There are 11 hidden switches. A switch that is on adds its own fixed numbers to the row, and there is some noise. The rows also spread widely along 15 directions, which tell nothing about the answers.
Some rows, each with its switches (1 for on, 0 for off) after it:
[+2.92,+1.31,-1.39,+1.97,-0.08,+1.80,-0.21,-0.17,+0.56,+2.91,+0.10,-0.54,-2.03,-2.18,-1.36,-0.36,-0.20,-0.69,-0.34,-0.93,+4.32,-1.94,-1.00,+3.62,+0.77,-1.17,+0.02,-1.23,-3.81,+5.08,-3.90,-2.66,-0.15]	0 0 0 1 1 0 0 1 0 1 1
[-1.53,-0.37,-0.47,-1.46,+1.82,+0.17,+1.59,-2.64,-2.46,-0.12,+1.14,+1.42,-0.27,+0.18,-0.77,-0.11,+3.43,-2.36,+3.79,+1.18,-4.34,-2.58,-1.86,-0.06,+2.81,+2.51,+0.51,+1.25,-2.51,+2.75,+1.19,-0.77,+0.38]	0 0 0 1 0 1 0 0 1 0 1
[-0.21,-1.78,-0.49,+0.04,+0.90,+2.87,+2.26,+2.76,+0.86,-3.09,+2.17,+1.45,-2.24,-2.78,+0.63,-0.56,-0.11,-1.49,+0.50,+4.34,+4.59,+1.99,-0.43,-2.07,+3.53,-2.51,+3.18,-0.71,-0.34,+0.66,-3.99,+0.74,-0.08]	0 0 0 0 1 0 0 0 1 0 1
[-0.49,+0.96,+1.65,-0.86,-0.02,-0.44,+1.84,+1.92,-0.64,+1.44,-0.61,-0.47,-0.18,-0.24,-0.09,-0.12,+2.29,-1.79,-0.24,-1.97,+0.43,+0.01,-1.68,-0.06,+1.82,+1.01,+1.30,+0.93,-0.98,+0.74,-1.49,-0.97,+0.00]	0 1 0 1 0 0 0 0 1 1 1
[+1.71,-1.41,-1.28,-1.32,-0.45,+2.73,-1.96,-2.61,-1.92,+0.17,-0.91,-0.80,-0.30,+0.90,-1.21,+0.29,-2.69,-0.68,-1.11,-1.64,+0.92,-5.33,+0.23,+2.07,-0.70,-0.42,+0.69,+1.96,-0.67,+1.15,-1.67,-0.36,+0.77]	1 0 0 0 1 1 1 1 0 1 1
[+1.44,+0.47,+0.04,-0.89,+0.37,+4.85,-0.67,-2.01,+1.67,-0.61,+1.19,-0.21,-0.25,+0.77,-1.03,+1.52,-0.37,-0.72,+0.77,+0.56,-0.99,+1.83,-0.50,-0.23,+3.81,-0.62,+3.51,+0.00,+0.79,-3.93,-1.18,+2.30,+1.03]	0 0 0 0 1 0 0 0 1 1 0
[-0.64,+0.05,+4.85,-0.66,-1.83,+1.92,-3.89,-2.27,+0.83,+0.37,+0.01,-1.82,+2.71,+0.51,+0.99,-0.43,+0.07,+0.90,+0.52,+1.29,-2.58,-0.84,+0.10,+0.52,+1.23,+1.89,-0.40,+0.22,+2.56,-2.82,+1.46,+0.04,-0.42]	1 0 0 0 0 1 0 0 1 0 0
[-0.29,-0.37,+4.01,-3.00,+1.38,+3.10,+2.86,-1.67,-1.86,-1.22,-3.74,+0.80,+0.34,+6.84,-2.31,+0.41,+1.40,-0.38,-1.63,-1.26,+1.93,+0.95,-3.26,-3.34,-0.95,-3.34,+3.05,-0.50,+3.43,-3.13,-2.07,+2.03,-1.96]	0 0 1 1 1 0 1 1 1 0 1
[+0.89,-1.00,+1.72,-1.08,-0.99,+2.60,-2.63,-2.78,+1.28,+0.20,+2.39,-1.29,-0.43,-0.54,-0.65,-0.10,+0.27,+0.99,-1.32,+2.06,+0.78,+0.41,-0.99,-0.01,+0.70,-0.71,-1.06,-1.10,+0.41,-0.78,-1.81,-0.75,-0.48]	0 0 0 1 0 0 1 0 0 1 0
[+1.40,+1.05,-1.82,-2.64,-0.21,-0.46,+0.87,+0.20,-0.65,+1.13,-1.14,+1.43,+2.13,-0.76,-1.79,+0.35,-1.69,-0.78,-0.51,+1.98,-1.23,-1.23,+4.59,-1.27,-1.93,+1.22,+1.13,-1.42,-0.92,+2.04,+0.38,-1.85,+2.93]	1 0 0 0 1 0 0 1 1 1 1
[-0.83,+1.11,-0.72,-1.91,+2.34,-0.25,+1.71,+3.23,-3.32,+0.52,-1.60,-1.36,+1.63,-0.27,-0.69,+0.32,+1.06,-1.92,+0.68,+0.57,+0.59,+0.67,-0.27,-1.30,-0.93,+1.08,+2.07,-0.54,-1.17,+0.99,-1.14,-1.29,+2.22]	0 0 0 1 1 1 0 0 1 0 0
[+2.62,+0.02,-1.34,-1.19,+0.55,+1.14,+1.72,+0.35,+1.83,-0.72,-1.24,+1.11,+1.39,+1.38,+0.38,+0.18,-0.46,+1.03,-1.13,+1.19,+0.69,+1.02,-0.48,-0.95,-0.08,-0.54,+1.58,-1.78,-1.07,-1.45,-1.24,-1.17,-1.21]	1 0 0 0 1 0 0 0 0 0 1
[-1.65,-1.22,-0.04,-0.31,-2.66,-5.65,+2.79,+1.65,+0.70,-0.96,+1.07,+1.42,-0.78,+2.31,+3.43,-1.30,+2.61,-1.42,-1.97,-2.23,+1.42,+0.84,+0.54,-0.77,-0.86,-2.73,-3.25,+2.30,+0.22,+2.54,+1.29,+1.57,-2.13]	1 0 1 0 0 0 0 0 1 0 0
[-2.23,-1.24,+1.02,-1.84,+0.04,+0.18,+0.80,+0.20,-0.88,-0.42,+3.64,-0.08,-0.58,-1.26,-0.13,+0.07,+0.95,-2.18,+0.76,+2.23,-2.02,+0.69,-0.17,-0.87,+3.13,+2.32,+1.70,+1.44,-0.82,-0.73,-0.43,+0.30,+2.54]	0 0 0 1 1 1 0 0 1 0 1
[+2.27,-0.89,-1.61,+2.00,-0.14,+0.13,+0.07,-2.07,+0.57,+0.46,+1.81,+1.50,+0.00,-1.22,+0.37,+0.27,+2.02,+0.77,+0.16,-1.44,+1.34,+1.47,-4.01,+2.96,+2.09,-1.42,+1.62,+1.17,-3.31,+0.61,-1.96,+1.19,-0.58]	0 1 0 1 0 1 0 0 0 1 1
[+2.33,+0.83,-4.86,-3.06,+2.02,+2.84,+1.81,+1.43,+0.30,+2.15,+0.40,-0.04,+0.79,+3.69,-0.68,+0.58,-0.02,-0.46,-1.22,+2.24,-0.32,+1.66,+0.73,-0.38,+0.50,-1.46,+0.34,-1.41,-2.59,+0.39,-1.92,-3.50,+1.35]	0 0 0 1 1 1 0 0 1 0 0
[+0.42,-0.88,+2.03,-0.41,-1.42,-0.04,+0.25,-0.05,+1.30,-1.72,+1.32,+1.24,-0.63,-0.41,+0.11,-0.06,-0.25,-0.22,-2.15,-1.80,+2.80,+1.73,-0.10,+0.21,+0.67,-2.27,+2.36,+1.50,+1.48,-2.70,-2.08,+3.71,+0.54]	0 0 0 0 1 1 1 0 1 1 1
[+0.60,+5.55,+2.03,+1.04,-4.15,+4.40,-0.43,-4.19,+1.20,+3.52,-3.81,-2.08,-1.14,+6.56,-2.55,+0.34,-0.61,-1.23,+2.34,-0.42,-0.66,-0.30,+1.27,-0.04,+3.71,-0.62,-0.01,+2.31,+2.29,-1.21,+0.46,+0.08,+1.85]	0 0 0 1 1 1 0 1 1 1 1
[-1.71,-2.03,+3.79,-1.75,+0.83,-1.60,+1.79,-1.85,-0.44,-0.06,+1.80,+1.39,+2.23,-0.05,-1.08,-0.16,+2.55,+1.58,+0.07,+3.20,-1.63,+1.81,-3.52,-2.04,+0.68,+2.78,+1.08,-1.86,-0.74,-1.53,-0.75,-2.10,+0.50]	1 0 0 1 0 0 0 0 1 1 1
[+3.08,+0.49,-1.06,-1.23,-0.19,+0.64,-2.53,-2.49,-1.69,+1.27,-0.71,-1.49,+3.37,+0.25,-2.09,+1.87,+1.04,+0.51,-1.58,-3.73,+0.65,+1.73,-0.62,+1.42,-3.09,-1.00,+1.98,-0.28,-0.40,-0.24,+0.04,+1.73,+1.01]	0 1 0 1 0 0 0 0 1 1 1
[+3.14,-1.24,-4.82,-1.83,-1.49,+0.12,-3.77,+0.80,+2.72,-3.29,-2.19,-5.26,+1.34,-3.86,+2.06,-0.07,-1.32,+0.03,-0.57,-0.84,-0.90,-4.43,-0.32,+0.57,-4.17,+5.53,-0.90,-1.55,-3.88,+4.98,+1.65,-2.76,-4.97]	0 0 0 0 0 0 1 0 1 0 0
[+1.24,+0.31,-0.81,-0.31,-1.37,-0.25,+0.46,-0.92,+1.30,-0.53,-0.42,-0.25,+0.54,+0.02,-0.26,-0.12,-0.51,+0.64,-0.89,+1.33,+0.92,+0.50,-0.13,-0.78,-1.17,+0.62,+0.30,-0.90,-0.87,+0.30,-0.99,-1.03,+0.14]	1 0 0 0 1 1 1 0 0 0 1
[+4.26,+3.36,-3.11,+0.38,-1.44,+2.44,-2.56,+1.63,+3.13,+2.41,+1.04,-3.01,-0.04,-2.73,+1.08,+0.02,+0.27,-1.26,-1.54,+0.22,+2.28,+2.03,+2.62,+2.48,+0.31,-0.75,-0.50,-2.14,-2.63,+2.92,-1.50,-1.80,-0.19]	0 0 0 1 1 1 0 0 0 0 1
[+0.63,-2.16,-3.89,-3.07,-3.44,+1.62,+0.03,-0.61,+2.02,-3.90,+0.45,-2.16,-0.63,+3.67,+0.28,+0.28,-2.87,+0.33,-1.88,+3.30,+2.40,+1.29,+1.66,-3.98,-1.77,-1.57,-0.04,+1.31,+1.17,-0.74,-0.34,+0.57,-0.69]	0 0 0 0 1 1 1 0 1 0 1
[-1.14,-2.08,-0.26,-1.12,-2.90,-0.72,-1.30,-0.46,-0.54,+3.52,-0.07,-3.77,+3.30,+6.93,+1.10,+0.11,-1.69,+2.63,-1.46,+0.27,-2.63,-0.26,-3.77,+0.58,+2.26,+2.80,-2.80,+3.66,-1.30,-4.20,+0.90,-3.77,+2.16]	1 0 0 1 0 0 0 0 1 0 1
[+4.47,-1.09,-5.55,-2.34,-0.03,+5.02,-2.49,-0.77,+0.14,+1.24,+2.64,+0.78,-0.20,+0.50,-0.39,+0.33,-1.82,-0.57,-2.44,+1.75,+1.74,-0.57,+2.93,+2.05,+0.80,-4.48,+0.05,+0.49,-1.77,+1.85,-2.50,-0.91,+2.16]	0 0 0 1 0 1 1 0 1 1 1
[+0.43,-2.64,+2.20,-0.51,-0.32,-1.02,+2.08,-0.39,-1.84,+0.87,+0.35,+3.92,+1.93,+4.18,-0.98,+0.07,-0.70,+2.52,-3.09,-1.91,+3.25,+1.18,-1.81,+0.46,-0.28,-4.39,+1.60,+1.86,+0.98,-3.68,-2.35,+1.38,+2.25]	1 0 0 1 0 0 0 0 1 1 1
[+3.43,+3.16,+0.48,-0.17,+0.22,+3.69,+1.90,+1.39,+2.25,-1.52,-6.43,+0.22,-0.55,+1.55,+0.76,-0.84,+0.92,-1.51,+0.28,-3.47,+1.05,-2.08,-1.20,+0.47,+1.07,-0.56,+3.46,-0.43,-0.56,+0.62,-1.42,+0.59,-5.18]	0 0 0 0 0 1 1 1 1 0 1
[+0.57,+3.23,-1.18,-0.68,-1.96,-0.47,+1.94,+0.27,-0.04,+1.12,-2.15,-1.17,-0.90,+0.36,-1.86,+0.09,-0.55,-2.07,+0.19,+0.20,+0.00,+0.53,+1.66,-1.84,+0.50,+1.41,+1.05,+0.59,-1.30,+1.18,-0.80,-0.32,+2.35]	0 0 0 1 1 0 1 1 0 1 1
[-1.05,+0.97,+0.59,+1.80,-1.80,-1.49,+3.70,-1.05,-0.32,+0.24,-0.55,+1.95,-0.84,+2.60,-0.41,-0.34,+1.55,-0.53,+1.34,+0.10,+0.46,+2.44,-1.76,-1.06,+3.61,-1.66,+1.29,+2.43,-0.53,-0.52,-0.66,+1.80,+1.30]	1 0 0 1 0 0 0 1 1 1 0
[+2.66,-0.14,-3.39,-0.83,-0.41,+2.45,-0.59,-0.85,+2.31,+0.97,+1.08,-1.02,-0.46,+1.50,+1.61,+0.55,+0.80,-0.78,-0.59,-0.95,-0.27,+0.30,-1.55,+1.69,+3.31,-1.72,-0.22,+1.32,-2.22,-0.18,-1.06,-0.31,-1.69]	0 1 0 0 1 0 0 0 0 1 1

New rows. What belongs after each?
[+0.88,+2.47,+1.15,-2.43,+0.34,+1.68,+1.88,-3.43,+0.34,+2.19,-1.42,+0.73,+0.59,+4.57,-2.42,+1.28,+2.20,-1.15,-0.01,-2.39,-2.62,+0.39,-0.32,-0.27,+0.80,+0.04,+1.59,+0.06,+0.73,-1.51,+0.03,-0.42,+0.37]	1 1 0 0 1 1 0 0 1 1 1
[-1.81,+3.68,+2.36,+1.77,-1.75,-2.42,+2.21,-0.63,-1.34,+1.95,-3.41,+0.20,+1.00,+3.72,-2.01,-0.38,+0.79,+0.23,+1.95,-0.34,+1.94,+1.53,+0.67,-1.45,-1.25,-1.00,-0.72,+0.41,+1.59,+0.15,+0.17,+0.04,+2.66]	0 0 0 0 1 1 0 0 1 0 0
[+1.55,+1.61,-1.32,-1.00,-0.24,+1.29,+0.37,+0.06,-0.83,+0.42,-3.85,-1.10,+1.99,+4.71,+0.82,+0.28,+1.37,-0.38,+0.84,-1.13,+0.27,+0.70,-1.29,-1.10,+0.58,-2.57,+0.04,+1.37,+0.24,-0.95,+0.63,+0.62,-0.91]	0 0 0 1 0 0 0 0 1 1 0
[+1.48,+0.89,+0.27,-1.95,-0.69,+1.21,-0.50,+1.77,+1.13,-0.95,+0.73,-2.13,-1.41,-1.34,+0.42,+0.38,+1.53,-3.00,-2.83,-2.35,+5.10,+1.80,+2.21,-0.61,-2.14,-3.51,+0.95,-1.56,+1.71,+2.55,-1.94,+1.99,-1.64]	0 0 1 0 1 0 0 0 1 1 1
[-1.65,-0.84,+3.69,-1.55,+1.16,+0.49,+1.41,-1.95,-1.54,-0.77,+1.12,+0.80,-1.59,-1.31,-1.92,-0.14,+1.39,-2.31,+0.41,-2.05,-0.83,-3.15,-0.87,+0.91,+0.71,+2.04,+2.72,+0.21,-0.15,+1.46,-1.19,+0.50,-0.51]	1 0 0 0 1 1 0 1 1 0 1
[-1.82,+0.67,+1.07,+0.15,-1.76,-2.14,-1.37,+1.44,-1.96,+0.29,-1.57,-4.47,+1.78,+0.17,+0.93,+0.13,+0.91,-1.29,-0.01,+0.55,+3.13,+1.54,-0.44,-1.90,-2.13,-0.12,-1.19,+0.09,+1.71,+1.57,+0.01,+0.04,+1.14]	1 0 1 0 1 0 0 0 1 1 0
[+2.85,+1.38,+1.33,+0.78,+1.14,+5.26,+0.05,-0.81,+2.17,-1.34,-3.08,+0.30,-0.91,+1.22,+1.53,-0.66,+2.45,-0.95,+2.00,-1.45,+1.61,-1.86,-3.61,+1.73,+3.90,-2.26,+2.31,-0.15,-0.22,+0.31,-1.82,+0.56,-5.35]	0 0 0 0 0 1 0 0 1 1 1
[+2.51,+1.11,+1.89,-1.98,-1.15,+1.00,-0.95,-0.72,+1.67,+1.28,-2.15,+1.20,+2.15,+1.89,+1.70,+0.00,-0.34,-0.59,-2.82,-3.19,-4.81,-1.80,+1.20,+1.30,+0.73,+1.19,+0.72,+0.62,+0.59,-2.69,+1.73,+1.26,-1.39]	1 0 1 1 0 0 1 1 0 0 0
[+2.89,+1.88,+0.25,-1.09,-0.95,+3.19,-3.68,+1.61,+2.01,-0.75,+0.39,-3.89,-1.16,-5.97,+1.70,-0.16,+0.43,-3.75,-1.28,-1.66,+0.21,-0.80,+1.90,+1.54,+1.70,+1.47,+1.70,-0.72,-0.95,+1.91,-0.84,+1.48,-2.21]	0 0 0 1 1 0 1 1 0 0 1
[+1.32,+2.56,+0.45,-1.23,-1.71,-2.08,+0.64,+1.64,+1.88,+3.90,+1.63,-1.62,+0.38,+1.30,-0.29,-0.59,+1.75,-0.01,-4.06,-2.39,+2.06,+3.34,+1.57,+1.36,-2.15,-1.27,-1.98,-1.31,-1.42,+0.87,-1.62,-2.37,+0.56]	0 0 0 1 0 1 0 0 0 0 1
[-1.07,-3.24,+0.29,+0.76,+0.58,-1.70,+2.23,+1.07,-2.35,-4.59,-0.05,+0.76,-0.29,-2.05,+0.84,-0.59,+1.13,-0.80,+0.90,-0.22,+3.98,+0.07,-4.07,-0.47,-0.20,-0.92,+3.62,+1.77,-1.42,+1.68,-1.55,+3.28,-1.97]	0 0 0 1 1 1 0 1 1 0 1
[+0.92,-1.51,-1.82,+0.27,-1.48,+2.24,+0.75,-0.97,+2.22,-2.43,+0.04,+0.30,-0.15,+0.66,+0.72,+0.18,-1.76,+0.61,+0.71,+2.80,-0.52,+0.09,-2.04,-0.96,+3.27,+1.75,+2.50,+1.24,-1.24,-2.09,-1.09,+0.28,+0.21]	1 0 0 0 1 1 1 0 1 0 1
[+0.57,+0.64,+1.97,+0.17,-1.91,+0.75,+1.11,-0.79,+3.69,-1.41,-0.92,+0.54,-0.73,+0.45,+1.60,-1.19,+1.70,+0.86,+0.64,+3.97,+1.16,+1.07,-1.16,-1.97,+0.79,-0.16,-1.01,-2.02,+0.28,+1.13,-0.61,-1.57,-4.71]	0 1 0 1 1 1 0 0 0 0 0
[+0.38,-1.82,-4.59,-1.30,-0.40,-0.18,+0.50,+0.78,-0.51,-0.52,+0.07,-2.39,+1.91,+1.00,+0.88,+0.30,-1.50,+0.50,+0.55,+2.89,-1.37,-0.47,-1.75,-1.47,+0.40,+3.06,-0.02,+0.54,-3.34,+0.24,+0.09,-3.17,+1.05]	1 0 0 0 0 0 0 0 0 0 1
[+2.57,+1.78,-2.41,+1.30,-2.03,-0.76,+1.17,+3.25,+2.62,+2.31,-2.54,+0.18,+1.40,+2.07,+2.85,-0.04,-0.47,-0.36,-0.98,-2.13,+0.13,+0.42,-1.32,+1.79,+2.69,+0.54,+0.36,+1.83,-2.61,-0.47,-0.05,-0.73,+0.38]	0 0 1 1 1 0 0 0 1 1 1
[-0.81,+0.15,+3.28,-0.40,-1.00,+1.50,+0.92,-1.95,+1.24,+0.75,+2.95,+2.03,-2.23,-0.41,-1.62,+0.57,-0.86,-1.29,-1.53,-0.01,+0.28,-0.32,+2.06,-0.20,+1.19,+0.00,+1.34,-0.89,+1.82,-1.09,-1.69,+0.89,+2.08]	1 0 1 0 1 0 0 0 0 0 0
[+0.32,+0.08,+0.57,-1.76,+0.28,+1.34,+0.35,+0.89,-1.33,+0.18,+0.68,-0.47,+0.19,-0.83,-0.11,+0.90,+0.05,-2.38,-1.51,-0.26,+0.45,+0.51,+0.83,-0.92,+0.19,+0.11,+2.42,-0.39,+0.57,-0.46,-1.19,+0.90,+1.82]	1 0 1 1 1 0 0 0 0 0 1
[+1.21,+2.50,-1.74,+2.18,-2.54,-1.42,+4.42,+1.19,+0.85,+1.13,-2.19,+4.33,+0.47,+3.89,+1.06,-0.46,+0.49,-0.27,+0.97,+0.23,+0.60,+3.24,+1.33,-0.98,+3.95,-3.46,+0.89,+3.02,-0.65,-1.22,+0.28,+1.89,+2.65]	1 0 0 1 0 0 0 0 1 0 1
[+0.78,-0.25,+0.63,+1.27,-2.61,-0.97,+1.83,+1.95,+2.07,+0.18,-1.48,+2.67,+0.45,+2.77,+1.99,-1.32,-1.18,+1.80,-1.10,-0.14,+1.36,-0.67,-0.03,+0.75,+1.35,-1.27,-0.52,+2.03,-0.53,-0.92,-0.51,-0.46,-0.82]	0 0 0 1 0 1 0 0 1 0 0
[+2.47,+0.07,-0.11,+0.21,-1.08,+2.59,-0.29,+1.17,-1.91,-0.08,-5.10,-1.01,+0.92,+1.52,-0.03,+0.75,-3.29,-0.49,-1.39,-3.92,+2.82,-4.93,-0.88,+1.01,-1.41,+0.47,+3.00,+1.69,+0.14,-0.28,-1.46,-0.08,+0.16]	1 0 1 1 0 0 0 0 0 1 1
[+0.54,+0.69,-1.01,-1.37,-0.78,+0.72,-0.64,+3.03,+1.02,+2.38,+3.18,-2.18,-2.11,-0.98,+1.07,-0.46,+0.80,-3.30,-2.75,-3.30,+0.71,+0.55,+1.50,+2.41,+3.19,-1.09,-0.73,+2.16,-1.30,+0.56,-2.14,-0.06,+1.57]	0 0 0 0 0 0 1 0 1 0 1
[+1.34,+2.85,-2.46,-1.24,-0.21,+2.23,+1.66,-2.26,-0.47,+2.19,-1.06,-2.34,-1.25,+3.79,-2.78,+1.84,+1.26,-2.07,-0.42,-2.71,-0.15,+0.35,-0.57,-0.10,-0.96,+0.67,+1.65,-0.44,-1.10,+2.05,-1.04,-1.42,+1.11]	1 0 1 1 0 1 0 0 1 1 0
[+0.30,+1.83,+0.82,-0.37,-1.36,+0.34,-0.84,-1.04,+0.50,+0.80,-1.13,-2.73,+1.55,-1.13,-2.11,+1.00,+0.33,-0.37,-0.09,-0.46,+0.03,+1.85,-1.05,-0.72,-0.97,+3.12,+2.32,-0.90,+0.02,-0.82,-0.95,-0.12,+1.83]	0 1 0 0 1 1 1 0 1 1 1
[+0.37,+2.88,-3.48,+1.86,-3.65,+1.34,+0.71,+2.09,+2.14,-0.24,+0.36,-2.34,-2.01,-3.42,+0.35,+0.46,-2.02,-3.81,+1.46,+3.28,+0.82,+1.64,+3.77,-1.58,+3.33,+2.47,+2.41,+0.33,-1.38,+3.61,-0.38,+0.29,+3.11]	1 0 1 0 1 0 0 1 1 0 1
[+5.53,+5.13,-2.17,-0.53,-2.14,-1.00,-4.02,+2.39,+1.83,+2.22,-2.36,-3.37,+4.90,-4.37,+1.69,+0.40,+0.47,-1.30,-2.36,-3.27,-0.95,+2.98,+4.30,+2.44,-3.14,+1.32,+1.65,-1.73,-1.91,+0.89,+1.99,+1.45,+0.31]	0 0 0 1 0 1 0 1 0 1 1
[+0.66,-2.79,-2.31,-0.63,+0.88,+0.09,+0.11,+0.87,-1.66,+1.14,+0.49,-1.45,+1.33,-0.35,-0.32,+0.25,-2.09,+1.18,-1.28,+1.05,+0.61,-1.69,-3.33,+1.26,+0.23,+2.28,+0.91,+0.19,-4.04,+0.28,-2.59,-3.52,+1.44]	1 0 0 1 1 0 0 1 0 1 0
[+2.58,+3.30,+0.53,-2.43,+0.03,+3.20,-1.42,-3.15,+1.55,+2.77,+2.82,-1.02,-1.73,-0.39,-1.95,+0.71,+2.76,-2.91,-2.03,-1.38,+0.40,+2.62,+3.14,+0.65,+1.14,-3.42,-0.51,-2.10,+0.99,+0.65,-2.01,+0.59,+1.11]	1 0 0 0 1 0 1 0 0 1 1
[+2.01,+2.79,+0.46,+2.56,-4.56,+0.98,-3.62,+1.03,+1.96,+4.19,-0.10,-3.35,+0.47,-1.17,+1.66,-0.80,-1.90,+0.25,-1.21,+0.66,+3.31,+0.17,+1.74,+2.86,+1.74,-0.43,-2.33,+0.79,-0.68,+1.31,-1.55,-2.57,+2.23]	1 0 0 1 1 1 0 0 0 1 1
[+0.67,-1.53,-0.06,-1.13,-1.26,+0.19,-0.05,-1.95,-1.29,-1.78,-1.76,+1.51,+2.00,+2.38,-0.52,+1.03,-1.05,+0.38,-0.12,+0.18,+0.74,-0.94,-0.03,-1.78,-1.88,-0.78,+1.76,+1.23,+1.56,-0.59,+1.04,+2.41,+0.90]	0 0 1 1 1 0 0 0 1 1 1
[+1.87,+3.23,-3.10,-0.50,-2.22,+3.24,+0.60,-0.05,+1.90,-1.26,-3.57,-3.18,-1.54,+0.72,-1.07,+0.31,-1.15,-2.46,+0.78,+1.61,+1.53,-0.34,+1.74,-2.26,-0.90,+1.35,+1.85,-1.44,-0.50,+3.84,-0.76,-0.64,-1.07]	0 0 1 0 1 1 1 1 1 0 1
[+4.57,+1.20,-3.29,+2.21,-2.46,-1.51,-0.75,+1.89,+2.24,+0.21,-3.73,+1.23,+2.28,-2.16,+3.70,-1.08,-1.18,+0.41,-0.42,-0.97,-0.05,-1.78,-0.10,+2.49,+1.44,+0.55,+0.12,+1.51,-3.79,+1.62,+0.58,+0.28,-1.31]	1 0 0 1 1 0 1 1 0 1 1
[-1.11,+1.57,+2.87,-1.52,-0.40,-0.75,-1.51,-2.11,+0.29,+4.06,+3.84,-0.50,-0.38,+0.91,-0.59,-0.34,+3.64,-1.64,-1.34,+0.00,+0.62,+1.46,+1.90,+1.50,-0.60,-2.46,-3.79,-1.58,+1.24,+2.87,-0.68,-1.10,+1.06]	0 0 1 0 1 1 0 0 1 1 0
[-0.39,+1.24,+0.85,+2.65,-2.74,-1.11,+3.22,+0.75,+0.69,+1.25,-3.31,+0.80,+2.07,+4.30,+0.83,-0.18,-0.78,+1.71,+0.97,+0.60,-0.29,+2.49,-2.96,-1.48,+3.72,+0.57,+1.57,+2.72,-0.18,-4.66,-0.53,+0.08,+2.02]	1 1 0 0 0 0 0 0 0 0 1
